There are 9 hidden switches. A switch that is on adds its own fixed numbers to the row, and there is some noise. The rows also spread widely along 11 directions, which tell nothing about the answers.
In the rows, zero is written as 128.
Some rows, each with its switches (1 for on, 0 for off) after it:
[139 178 154 113 162 131 145 116 104 156 172 140 130 161 119 178 136 129
 121 164 147 153 156 152 119 109 156 127] => 1 0 0 0 1 1 0 1 0
[147  97 140 125 121 129 102 119 111  70 141 125 139 147 139 119 155  99
  96 158 103 141 102 141 103 143 154 143] => 1 0 0 1 1 0 1 1 0
[127 140 146 138 117 205 161 190 150  84 118  71 128 191 119 111 167 113
  97 219  68 111 104 152 120 134 192 151] => 1 0 1 1 0 0 0 1 1
[ 99 128 167 106  87 124 148  93 104  96 166 133 174 118  63 122 143 124
 119 125 124 157  99 101  63 163 163 111] => 1 0 0 0 1 0 1 1 0
[139  70 100 145 132 112  86 106 111  84 134 100 143 161 167 130 181  90
 136 146  97 150 132 129 103 104 143 158] => 0 0 0 0 1 1 1 1 0
[151 126 152 138 148  87 147 135 137  96 155 137 143 118 114 187 145  60
 146 120 176 130 167 131 115 104 152 158] => 1 1 0 1 1 1 1 1 0
[211  37 179 118 144 156  69 114  71  70  91 174  90  67 155 109 113 192
  81 115 124 126  45 182 109 138  66 133] => 1 1 0 0 1 0 0 1 0
[177 148 125 148 102  88 112 105 106 147 141 162 178 167 152 105 164 141
  67 117  89 116 152 100 161 134 129 122] => 0 0 1 1 1 1 1 1 0
[139 101 112  74 108  84 101 142 168 109 154 155 129 194 167 136 140 158
 126 176 155  98 116 171 138 132 134  86] => 0 0 0 1 0 1 0 0 1
[142 166 118 110 119 113 108 173 136 143 196  75 172 153 129 237 132   7
 169 171 168 137 163 181  96 137 196 147] => 1 1 1 0 0 1 0 0 0
[172 131 120  86 160 118 123 112 132  96 108 135  95 227 150 119 135 121
  61 179 110 132 139 129 157  59 146 160] => 1 0 0 1 0 1 1 1 0
[ 86 191 192 142 179 135 158 113  67 141 192 159 131 103 128 167 155 127
 179 136 162 136 182 155  93 129 120 117] => 1 0 1 0 1 0 0 1 0
[134  85 111 129 145 108 100 160 105 122 159 165 101 112 151 147 149 101
 146  91 153 106 164 121 146  68  62 134] => 0 1 0 1 1 0 0 1 0
[109 125 156 125 145 170 181 105  89 137 140 123 157  83  76 153 133 164
 161 109 127 174 101 101  66  82 104 136] => 1 1 1 0 0 1 1 1 1
[134 101 144 155 145 115 115 140 113  77 140 119 145 121 168 152 172  87
 164 152 124 125 131 157  96 132 137 141] => 0 1 1 1 1 0 1 0 0
[101  82 138 110 107 133 143 142 136  73 121  92 121 146 103 120 160  62
 149 118 115 135 149  78  90  98 156 163] => 0 1 1 0 1 0 0 0 0
[ 95 103 185  86 123 100 119  95  82  70 171 150 124  87 125 180 131  78
 180 120 189 146 132 143  57 146 138 117] => 1 1 1 1 1 1 0 0 1
[201  46 115  88 114  68 114 118 177 104 115 153 132  86  95 166  80  87
 131  60 190 133 100 129 137 101 105 162] => 1 0 0 1 0 0 0 0 1
[148 118 144 127 102 106  77  66  70 133 160 144 170 126 169 155 154 139
 126 133 117 159 113 145  91 167 142 114] => 0 1 1 0 1 1 0 0 1
[146 133 142 121 154 121 133 125 125 133 146 132 132 129 126 172 129 125
 137 134 161 146 129 135 126 105 123 124] => 0 1 0 1 0 1 0 0 0
[117 153 188 131 131 107 111 112  57 109 157 148 121 127 153 132 160 102
 130 122 144 107 185 126 108 138 131 124] => 0 1 1 0 1 1 0 1 0
[115 107 132  85 124 141 161 114 129 116 139 137 146 152  86 121 134 178
 110 150 110 161  94 109  93  84 131 118] => 1 0 0 0 1 1 1 1 0
[185  81 102 101 157 116 126 114 158 117 114 146 119 165 136 153 133 131
 106 126 128 156 123 123 144  57 134 168] => 1 1 0 1 1 1 0 0 0
[118 114 102 125 151 148  73 101  50  96 142 108 119 154 177 136 171  71
 128 124  78 165 137 114  92  78 115 182] => 1 1 1 0 1 0 1 0 0

New rows, each followed by its switches (1 for on, 0 for off):
[133  79 158 116 131 106 111 106 110  53 120 124 122 130 141 133 150 100
 132 134 131 142 111 133  84 132 138 145] => 0 1 0 0 1 0 1 0 0
[143 130 135 111 117 126 134 132 112 112 133 109 142 170 139 143 151 118
 120 169 115 128 132 132 107 101 144 135] => 0 1 1 0 0 1 1 1 1
[147 112 116 116  99 110 107 157 111 139 156 147 152 147 142 130 151 115
 116 120 115 107 145 120 134 114 120 119] => 0 1 1 0 1 0 0 1 0
[154  98 128 103 122  98 109 106 134 117 141 143 139 134 120 153 129 104
 119  96 146 144 140 123 121 118 142 143] => 1 0 0 0 1 1 0 0 0
[129 116 162 127 152 123 161 122 132  98 134 120 134 121 112 162 149  84
 161 121 142 150 152 125  92 103 158 168] => 1 1 1 0 1 0 0 0 0
[116 101 143 149 140 132 144 143 130 108 147 140 140 131 136 125 171 129
 154 139 118 123 138 127 117 118 129 125] => 0 0 1 1 1 0 0 1 0
[ 98  88 151  81 126 125 110 106  97  48 118 132  96 188 168  72 165 148
 115 174  91 119 114 131  89 114 126 119] => 0 0 1 0 1 0 1 0 0
[134 161 115  91 127 110 164 121 167 169 162 121 173 186 102 164 133 123
 136 151 134 147 151 123 130  97 174 128] => 1 0 1 0 0 1 0 0 0
[112 146 160 134 144 114 135 143 113 107 157 139 122 166 150 140 175 118
 144 155 141 105 192 138 123 119 146 124] => 0 1 0 0 1 1 0 1 0
[131 153 135 128 118 150  96 157 111 110 169 130 142 164 154 133 163 109
 102 171 107 116 127 170 128 166 156 115] => 1 0 0 1 1 0 0 0 0
[118 120 172  90  93 122 130 148 118  98 164 123 149 144 126 153 138 132
 155 191 151 106 110 174  79 165 165  85] => 0 1 1 0 0 1 0 1 1
[134 132 113 147 155 139 128 103 104 161 148 109 158 128 128 166 149 104
 155 111 116 167 142 106 112  88 115 157] => 0 1 1 0 0 0 0 0 0
[111 111 137 111 102 127 130 149 137 107 144 109 148 145 110 121 147 116
 147 136 123 115 124 125 105 140 139 121] => 0 0 1 0 0 0 0 0 0
[124  62 113  91 139 104 114 153 127  74 159 147 110 124 149 172 142 107
 180 149 162 122 120 170  83  78 107 138] => 1 1 0 0 1 0 1 1 1
[181 191 143 108 135  87 115 143 112 166 199 155 157 151 136 205 115  60
 105 169 173 131 156 182 142 141 165 123] => 1 0 1 1 1 0 0 1 0
[108 113 123 140 115  95 124 104 121 123 170 134 173 127 124 146 173  96
 153  93 137 153 156  87 109 127 140 128] => 0 1 0 1 1 1 0 0 0
[102 143 186 135 141 115 161  44  85 125 155 168 166  81 102 143 144 195
 147 117 151 178  96 117  73 156 119  92] => 0 0 0 1 1 1 1 0 1
[187  85 139 114 121 129 103 116 108 116 118 119 138 142 137 152 132 106
 100 150 113 152 103 134 112 112 152 147] => 0 1 1 0 1 1 0 1 0
[127  83 142  96 106 114 111  95 124  51 114 123 125 184 157 103 164 146
 110 174  99 133 106 127  87 136 162 129] => 0 1 0 0 1 1 1 0 1
[118 134  97  73 168  97 130 126 126 116 171 156 107 198 149 174 144  99
 128 160 148 156 153 132 123  45 124 145] => 1 1 0 1 1 0 1 0 0
[174 106 145  85  94 100 124 122 147 126 123 160 153 168 153 121 133 193
  99 164 121 111 107 151 130 141 151 100] => 0 1 1 0 1 1 0 0 1
[137 102 127 125 155  98 139 111 149 114 138 156 138 157 149 138 168 149
 149 112 132 127 171 125 131  89 137 150] => 1 1 0 0 1 1 0 0 0
[174  91 140 126 111  96 143 166 175 119 159 140 177 120 110 182 139 120
 151 143 162 117 124 167 110 136 170 120] => 1 1 0 0 1 1 0 1 0
[177  99 126 135 112 153  92 129 108 124 130 132 140 123 141 134 140 145
  95 130 101 135  95 157 128 131 129 141] => 1 0 0 0 1 1 0 1 1
[158 126 116 140 125 136 123 155 150 133 143 111 168 140 122 160 150 112
 135 133 117 128 131 154 126 131 151 147] => 1 1 0 0 0 0 0 0 0
[115 122 152 139 144 117 145 107 137 109 134 131 153 144 137 124 165 141
 166 122 123 123 167 130 111 119 145 139] => 1 0 1 0 0 1 0 0 0
[135 128 143 144 157 116 140 132 125  99 164 129 153 136 140 183 168  93
 151 159 145 141 150 156  99 112 154 141] => 1 1 0 1 1 1 1 1 0
[136 115 127 132 111 138 177 149 161 110  99  94 136 169  88 105 160  85
 109 107  88 128 166  53 138  79 164 181] => 0 1 1 0 1 0 0 0 0
[119 125 169  99 119 138 115 137  77 123 153 139 118  84 103 148 116 110
 142 100 155 134 124 139  94 131 102 116] => 1 0 1 0 1 1 0 0 0
[122  65 119 101 154 155  80 107  79  69 139  94 110 146 162 162 146  91
 136 189 114 193  61 152  56 101 132 138] => 0 1 0 1 1 1 1 0 0
[139 100 144 130 123 176 116 192 102 131 154 116 146  67 124 171 134 129
 165 128 132 126  87 178  86 133 106 117] => 1 1 1 0 1 1 0 0 0
[132  83 116 125  96 141 118 166 138 121 150 122 161 113 115 146 147 133
 142 130 117 135  85 141  96 140 124 109] => 0 1 0 0 1 0 0 0 0
[123 150 137  97 136 133 144 159 131 124 151 110 139 165 117 151 137 109
 143 164 137 126 136 153 106 104 144 124] => 1 0 1 0 0 1 1 0 0
[177  85  73 147 159  91 159 149 199 144 130 133 167 157 144 159 164 143
 155 129 121 142 140 130 149  56 127 158] => 0 1 0 0 1 0 1 0 0
[114 147 121 178 185 147 130 105  75 143 161 140 123 121 166 161 187 115
 164 106 114 151 192 123 124  68 108 178] => 1 1 0 0 1 0 0 1 1
[122 134 113  93  89 137  83 105  83 109 161 116 140 185 133 122 153  86
  80 132  84 157 126 100 106 127 163 148] => 1 1 0 0 1 0 0 0 0
[146 118 179 125 131 142 127 103 101  70 138 119 142 156 136 144 161  87
 107 183 106 149 114 146  89 157 193 152] => 1 1 1 1 1 0 0 1 0
[ 94  53 132 108 100 156  82 160  81  54 120 132  88 127 159  72 163 105
 126 105  93 102 115 102 105 107  78 133] => 0 1 1 1 1 0 0 0 0
[160 125 119 122 120 129 112 108 106 142 133 140 142 134 116 132 139 131
  92  82 108 151 142  94 140  97 120 156] => 1 1 0 0 1 1 0 0 0
[178 101 168 125 101 125 172 124 178 127 122 116 194 102  64 149 119 142
 116 146 137 157  60 131  99 176 186 110] => 0 0 1 1 1 1 0 0 0
[ 84 166 202  94 158 104 181  78  89 126 170 196 127 126 105 130 142 185
 155 125 160 131 170 120  92 115 118 101] => 1 0 1 0 1 0 0 1 0
[193 153 171 115 176 117 147 143 119 113 126 160 115 143 136 159 111 138
 103 175 161 111 124 192 142 112 125 132] => 1 0 1 1 0 0 1 1 0
[172 136 143 159 148 131 147 104 130 140 147 114 183 125 126 193 155  95
 137 144 118 177 122 139 108 131 181 159] => 1 1 1 1 1 1 0 0 0
[150  82  94 125 163 122 136 107 158  85  92 108 112 194 146 107 156 116
 107 149  95 149 118 103 141  60 130 178] => 0 0 0 1 0 0 1 0 0
[ 92 127 115  98 121 137 135 132 117 103 163 148 132 173 144 117 169 165
 128 149 109 131 127 119 103  98 124 115] => 1 1 0 1 1 1 1 0 1
[130 173 158 111 135 130 138 117 110 114 161 119 146 171 114 146 138 114
 105 178 126 136 130 148 105 140 165 126] => 1 0 0 0 0 0 1 1 0
[145 153 127 112 142 145 170 168 154  91 112 108  99 229 143 114 167  90
  82 193  90 101 173 115 160  58 177 176] => 1 0 1 1 1 1 1 1 1
[139 127 129  91 133 130 139 149 121 128 151 129 127 172 120 151 139 107
 121 146 124 133 156 117 119  73 147 143] => 1 1 1 0 1 1 0 1 0
[110 154 170 101  78 140  89 112  68 103 158 134 150 139 125 101 140 120
  96 129 105 112 119 137  92 193 142 106] => 1 0 1 0 0 0 0 0 0
[158  95 104 137 128 140 104 132 109 112 121 118 145 143 171 139 164 127
 118 147  90 145  96 134 111 106 119 138] => 0 1 1 1 1 1 1 0 1
[ 88  93 146 102 118 132  99  80  79  66 135 136 111 150 151 104 168 127
 131 109 108 144 142  99  83 120 132 145] => 1 1 0 0 1 1 0 0 1
